The rows come from 6 hidden closed curves, with some noise, and rows from the same curve form a group. Each curve winds through 8 dimensions. The rows are also pushed far along 4 directions, which tell nothing about the answers.
In the rows, zero is written as 128.
Some rows, each with its group after it:
[ 82  86  88  63 150  98 146 132 207 131 134 111 128 135 170  75 148]	K_913
[ 93  56 145  57  81 112 111 117 154 131 110 128 173 167 142  55 202]	K_463
[108  75 116  74  97 128 111  65 130 103 144 119 101 185 114 112 170]	K_121
[163  78 158 148 110  92 124 221 140 155  83 130 220 118 115 142 136]	K_121
[ 66 159 108 153 131 156 112  92  70  86 146 128  82  97 140 140 143]	K_810
[127 111 156 105  83 100 107 139 128 133 136 152 169 151  93 126 162]	K_810
[178 120 161 141 116 142  90 148 101 144  92 135 174 147 122 109 137]	K_913
[189 135 186 118 108 120 116 129 116 169 146 153 153 147  69 156 114]	K_466
[165 165  98 108 151 114 143 100 132 136 152 129  81 162 130 134  72]	K_121
[155 130 126 113 128  99 169 133 191 126 126 145 107 139 111 123 114]	K_463
[140 106 137 110 112 148 109  98  89 129 139 126 123 166 104 118 149]	K_463
[ 87 108  87 103 138 109 168 129 189 129 136 111 141 115 168 118 138]	K_810
[152 147 120 120 121 118 120  79 125 140 159 124 109 176 107 120 133]	K_121
[190 138 194  92 117 116 136  56 179 148 172 146  96 183 117 133  87]	K_572
[101 114 110 127 133 114 154 137 163 121 127 113 116 120 150 113 134]	K_572
[161 124 152 167 115 151 107  90  60 115 121 142 132 137  95 160 147]	K_913
[ 54 116 109  95 129 136 114 121 139  92 138 122 104 122 178  79 152]	K_810
[123 135 121 103 136 119 167 108 147 142 148 130 101 127 120 132 113]	K_913
[107 100 155 156 111 149 119 150  97 133 104 119 188  97 164 127 158]	K_463
[ 61 121  82 125 120 117 126 145 171  95 137 116 145 116 160 114 167]	K_572
[143 113 128 123 136 135 100  88  95 122 141 124 111 159 110 123 143]	K_913
[125 101 149 125 105 160  78 136 103 125  83 116 153 130 130 102 161]	K_913
[149 131 132 140 128 150 114  50  96 121 120 125  91 134 112 139 142]	K_913
[178 180 119 175 158 116 135 117 138 135 138 125 107 128 130 153  80]	K_121
[120 138  86 140 142 163 159  86 120  96 155 114  97 139 159 154 111]	K_463
[116 145 112 139 139 158 151 133 188 110 131 116 126 109 160 142 112]	K_572
[122 125 151 136 128 145 140  89 110 128 157 125 122 129 150 136 127]	K_463
[117 169 122 125  91 162 107 104  81 129 136 129 121 140 101 136 139]	K_121
[118  88 143 118 103 106 138 139 152 134 110 121 146 135 125 109 158]	K_572
[132 139  90 112 132 139 137 110 122 118 129 112  84 159 127 119 108]	K_466
[ 84 122  99 125 146 106 138 138 127  96 126 130 103 111 165 109 129]	K_466
[140 141 169 157 113 147  85  88  35 144 130 128 125 131 116 140 131]	K_810
[152 162 113 143 130 157 133 100 142 136 130 114 113 138 110 141 116]	K_466
[153 138 135  76 146 112 189  84 241 135 193 135  85 167 135 132  80]	K_913
[114 159 100  91 111 139 114  20 111 104 168 126  34 173  92 142 126]	K_463
[154  92 149 124 146  96 147 193 156 143 112 130 150 124 132 124 103]	K_572
[170 170 144 179 140 159 147 155 122 167 114 124 154  93 109 134 122]	K_121
[131 130 127 140 134 110 106 157 111 135  95 132 137  99 131 133 121]	K_463
[140 135 133 139 112 102 130 128  98 141 121 138 128 132  91 125 146]	K_572
[ 91 113 127 101 128 102 112  70 131  90 190 150  97 167 114 102 173]	K_466
[160 148 168 119 148 123 110  51 123 133 190 139  58 165  64 137 118]	K_466
[132 183 147 175  95 167 102 139  57 137 118 124 127 113  99 160 115]	K_913
[165 144 122 162 106 144 134 134  91 125  79 136 127 119 100 145 130]	K_463
[153  83 137 104 123 118 151 147 165 122 100 139 151 138 147 125 121]	K_572
[114 137 118 139 106 169  84  80  84 116 137 110 115 134 118 164 138]	K_463
[170 129 178 105 121 109 106 104 125 143 156 142  85 170  56 148 100]	K_466
[115  78 147 121 117 112  90 127  96 127 123 130 157 135 102 125 174]	K_913
[129 163  90 168 197 137 147 136 102 123 128 117  86  83 161 140  80]	K_913
[ 90 140 115 118 125 153 145 141 163 130 142 122 145 109 142 104 156]	K_121
[185 109 171 145 115  88 151 203 201 153 100 148 207 125 112 147 112]	K_466
[ 56 123  98 118 125 163 115 163 102 108 108 126 151  84 155 111 162]	K_121
[154 107 134 105 106 139 130 143 152 140 109 125 155 157 110 111 141]	K_572
[112 115 160 133  72 148  97 152 101 125  88 144 175 114  97 125 181]	K_810
[111 123 124 131 152 113 119 147 115 128 119 125 117 115 125 121 120]	K_466
[ 91 112 100 151 120 129 130 215 160 113  62 124 186  76 139 110 170]	K_463
[140 153 157 157 139 148 135  99 122 129 160 118  82 126 107 157  99]	K_572
[104 157 125 105 127 136  93  76 118 116 172 132  98 153 125 111 139]	K_572
[124 144 125 136 167 108 141 103 108 123 158 138  88 119 140 130 102]	K_913
[139 142 106 143 152 105 148 113 103 119 130 137 102 123 146 139 101]	K_572
[150 167  79 176 174 167 167 132 126 130 112  96  91 103 150 150  77]	K_466
[123 119 126 127 117 146 153 128 156 137 109 111 134 113 140 136 127]	K_810
[205 171 120 190 143 154 138 139  59 153  88 129 110 109  75 174  88]	K_810
[205 133 172 126 147  85 183 158 194 172 143 153 149 135 107 154  71]	K_810
[144 121 137 144 119 127 122  89  93 107 137 139  94 140  82 164 135]	K_810
[126  72 152  88 126  87 133 125 146 136 149 132 127 158 116 102 146]	K_121
[171 150 125 159 126 169 117 140 113 140 119 115 149 137 102 156 114]	K_913
[ 74 109 108 101  92 132  93  86 122  97 112 123 109 132 126 115 179]	K_463
[ 68 152  59 129 165 122 137  90 154  85 173 117 100 126 184 118 134]	K_810
[103 180  50 172 135 155 139 153 119 108 102 119 143  91 149 141 136]	K_572
[118 146  88 112 137 135 148 127 159 124 134 124 124 132 133 112 133]	K_810
[ 85 176  94 170  95 199  91 154  50 123  94 113 164  87 122 138 164]	K_121
[171 126 129 122 121 109 113 155 108 151  93 132 155 145 119 124 108]	K_121
[141 149 131 138 136 141 128  94  75 117 169 141  89 142  99 163 109]	K_466
[168 116 173 101 110 120 148 133 132 148 120 143 121 152 109 119 104]	K_913
[193 125 131 137 119 116 141 196 132 160  76 128 171 140 116 128  96]	K_466
[140 145 152 148 128 118 116 110 110 131 141 152 131 124  94 121 157]	K_463
[107 164  99 144 147 151 136  95 168 110 175 116 115 132 138 133 134]	K_121
[155 115 151 161  75 131 126 170  73 150  72 134 181 105  98 172 135]	K_121
[145 157 122 139 150 141 130 136 113 159 131 117 143 119 149 119 106]	K_463
[163 123 143 101  97 106 108 126 118 153 112 140 145 166 100 101 143]	K_572
[113 159  97 110 121 120 139 126 131 116 140 141  92 132 115 122 124]	K_810
[166 120 135 123 134  94 135 190 206 143 104 125 152 149 114 116 101]	K_466
[170 118 158 127 118 126 138 130  88 152 135 149 153 132 112 138 130]	K_466
[100 149  85 117 134 138 151  47 123 121 169 111  75 141 132 142 130]	K_810

New rows. What belongs after each?
[161 137 108 108 126 111 137  82 118 118 148 137  78 173 117 136 101]	K_572
[187 178 143 135 155 110 136 130 139 167 174 132 109 156 100 149  64]	K_913
[148 131 115 119 168  90 174 215 194 155 129 131 168 119 168 106  79]	K_913
[121 131 103  92 148  93 151  49 180  93 194 148  77 167 146 131 121]	K_463
[111 129 166 151 101 161  85  62  66 112 151 118  91 141  93 148 154]	K_572
[120 134  83 111 160 123 173 147 192 125 136 122 127 130 173  85 122]	K_463
[ 90 160  99 151 125 159 100  97  94 110 151 130 138 114 128 122 176]	K_466
[125 139 113 165 125 120 115 162  84 115 115 148 173 112 133 121 155]	K_466
[135 172  83 182 180 135 181 188 144 128 132 124 138  76 163 176  63]	K_466
[151 137 139 125 144 123 142 123 129 159 148 112 104 150 112 115 105]	K_572
[ 55  62 113  95 125 127 126 154 129 120  95 112 164  97 175  89 177]	K_466
[188 138 188 136  54 128  81  89  91 136 112 150 133 179  40 158 147]	K_466
[121 125 104 134 153 118 158 110 146 100 156 130  83 126 123 156 110]	K_810
[111 140 154 123 119 129  97 104  83 116 144 142  97 129 111 125 129]	K_121
[165 109 181 141 110 144 114 105  94 125 112 135 106 136  91 145 126]	K_810
[150 129 158 139 112 114 126 131  74 161 103 139 137 112  99 137 128]	K_810
[123  88 167 118 111 113 120 131 102 133 109 135 125 120 108 130 142]	K_913
[135 111 139 125 156  88 148 145 162 141 155 134 133 122 122 146 109]	K_913
[166 106 160 124 111  72 130 200 155 172 102 134 184 131 115 123 116]	K_913
[165 101 174 112 125  99 147 121 136 144 129 139 100 136 100 142 101]	K_913
[133 148 122 156 148 154 151 128 132 148 139 100 133 110 162 157  89]	K_810
[ 68  96 126 130 136 115 135 203 136 123  91 124 165  69 169 109 143]	K_913
[121 136  99 106 121 119 119 151 133 131 116 125 143 140 144 117 116]	K_121
[135 109 144 131 137 130  98 100  69 126 112 131 108 127 118 118 143]	K_913
[108 130 123 128 129  97 144  93 150 110 156 140 114 130 156 124 134]	K_913
[ 91 136 102 106 103 149 114  59 122  89 134 130  87 143 141 115 160]	K_572
[ 87 130 147 143  80 156  88 166  90 124 100 122 171 112 126 123 163]	K_913
[210 139 147 145 191  90 175 191 169 173 129 138 134 117 128 122  59]	K_466
[186 129 135 161 159 114 179 183 164 143 119 140 159 110 136 162  80]	K_913
[140 153 138 124 151 136 160 125 145 155 157 123 111 130 126 113 106]	K_463
[165 137 103 133 167 106 149 165 173 130 127 135 134 128 144 116 103]	K_463
[132 126 157  72 103 103 113 103 165 116 168 151 107 184 123  93 130]	K_810
[ 88 119  92 110 117 171 116 112 136 112 113 106 135 128 142 109 167]	K_913
[119 112 160  94 103 154  94 106  99 116 117 139 108 137 106 111 149]	K_121
[181 196 101 187 163 136 139 122  95 117 131 141  99 111 141 191  50]	K_572
[ 74 136 108  90 136 128 133  55 169  97 205 136  91 148 142 109 165]	K_466
[103  96 101 151 122 124 121 181 135  97  88 127 163  99 133 137 161]	K_810
[154  70 172 121  91  89 106 181 177 149  95 134 232 145 141 116 157]	K_810
[167  63 190 110 126  94 152 189 202 142  93 141 166 123 132 116 116]	K_810
[121 106 148 116 113 115  91 143  96 134 123 140 166 137 111 113 158]	K_121
[131 130 143 130 135 143 124 159 152 145 142 114 148 133 116 121 124]	K_572
[148 105 132 136  93 119 106 139 104 147 108 120 175 144 104 148 150]	K_810
[119  98 154 139 136 126 118 152 139 114  91 134 158  97 165 111 141]	K_913
[126 142 116 157 158 121 159 162 195 119 137 124 140  87 166 163  94]	K_463
[178  95 174 119 140 111 143 141 138 154 111 150 151 121 104 129 124]	K_121
[145 133 128 126 117 139 125 168  86 161  85 127 153 111 121 109 130]	K_121
[145  85 120  94 140 104 164  85 183 121 148 127 105 159 133 131 127]	K_121
[180 129 139 155 138 149 118 159  99 146  90 117 135 128 121 133 100]	K_810
[162 178 133 154 104 160  87 121  40 153 129 125 137 148  87 145 119]	K_810
[ 83 124  76 139 137 154 144 122 122  95 111 119 135 106 164 121 153]	K_572
[150 124 155 138  88 109 104 182 123 142 103 151 201 127  97 134 151]	K_810
[138 151 129 118 122  95 137 100  99 120 160 157 104 152 119 137 110]	K_466
[111 134 106 158 155 159 134 130 105  96 108 128 124  95 173 122 128]	K_913
[106 110 141 104 147 131 122 138 130 146 147 112 128 127 151  98 128]	K_463
[ 99 108 110 100 159 100 177 150 218 122 159 131 142 120 161 118 122]	K_810
[ 63 111 117 116 114 150 113  89  96 110 118 117 117 110 151 100 176]	K_810
[122  91 121  83 122  93 129 131 143 105 117 148 124 146 146 105 136]	K_572
[ 91 157 112 126 129 171 107   4 113  81 183 116  51 160 152 121 144]	K_810
[167 116 137 127 131 128 106 175 137 134  74 127 150 126 136 118 107]	K_121
[140 143 127 126 148 130 133 148 134 163 129 118 154 120 157 110 111]	K_463
[167  94 146 148 129 134 143 141 133 139 106 129 158 120 106 150 140]	K_121
[143 119 136 123 130 133 169 143 193 139 120 114 131 119 152 138 100]	K_810
[110  72 147 110  92 122 108  99 137 104 120 133 166 145 158 114 184]	K_463
[110 138 105 125 149 107 155 115 164 106 154 137 103 122 163 107 128]	K_466
[158 140 111 147 117 122 141 169 139 133 109 134 172 138 124 138 118]	K_466
[131  66 166 122  78  93 118 137  97 131  99 144 168 137 103 126 177]	K_913
[ 69 108 118 123 124 152 117 109 148  99 115 113 136 109 184  90 168]	K_810
[114 129 130 117 142 129 144 126 122 140 128 112 100 113 158 131  91]	K_463
[ 63  88  98 108 109 157 103  70 121  85 122  99 100 146 137  97 193]	K_466
[ 81  81 144  51 128  70 116  70 174 106 174 145  84 162 135  80 163]	K_463
[ 93  89 154 111 101 117  86 184 126 143  95 116 172 114 126 103 159]	K_913
[140 147  89 163 155 158 174 135 144 106 138 118 119 115 160 158  95]	K_463
[146 121 152 150 104 158 127 133 125 135  95 116 143 116 125 146 128]	K_810
[139  78 159  93 103 104 163 156 203 156 101 125 171 127 140 116 135]	K_810
[132 121 122 125 172 114 167 161 171 128 148 130 121 119 149 100 112]	K_463
[151 142 165 103 113 130  94  89  68 153 141 134  95 166  90 109 123]	K_913
[223 140 210 114 109  85 115 145  95 194 135 153 142 171  84 134  73]	K_810
[120 138 115 112 111 138 130  92 141 106 122 134 105 134 142 121 138]	K_572
[130 100 129  90 120  81 148 154 157 142 119 147 166 137 161  80 146]	K_466
[150 144 128 126 150 134 131 118 180 145 135 115 119 125 133 135 102]	K_913
[152 119 188 112 119  84 119 101 148 147 160 159 134 145  92 117 146]	K_463
[141 117 166 130  90 149 108 118 139 124 112 135 152 133 110 138 151]	K_572
[170 176 147 167 162 146 122 102 133 124 151 137  96 124 112 156  89]	K_121
[114 166 105 123 138 146 138 118 130 140 169 114 102 133 107 148 105]	K_913
[101  97 110 114 123 148  80 145 125 100  83 117 144 125 153  98 158]	K_121
[111 169 108 155 119 176  98 163  94 118 106 116 141 108 145 120 128]	K_810
[103 108 118 106 106 130 150  87 174 114 160 116 115 159 118 122 161]	K_572
[ 70  46 133  83 103 137  92 128 117 113 110 106 150 146 148  83 189]	K_810
[ 56  93 138 126 122 125 104 149 113 109 119 126 161  97 172 104 170]	K_810
[122 147  86 143 122 178 120 153 124 122  98 109 154 120 134 123 142]	K_572
[172 164 115 177 139 151 170 162 132 165  89 110 143  85 132 170  81]	K_810
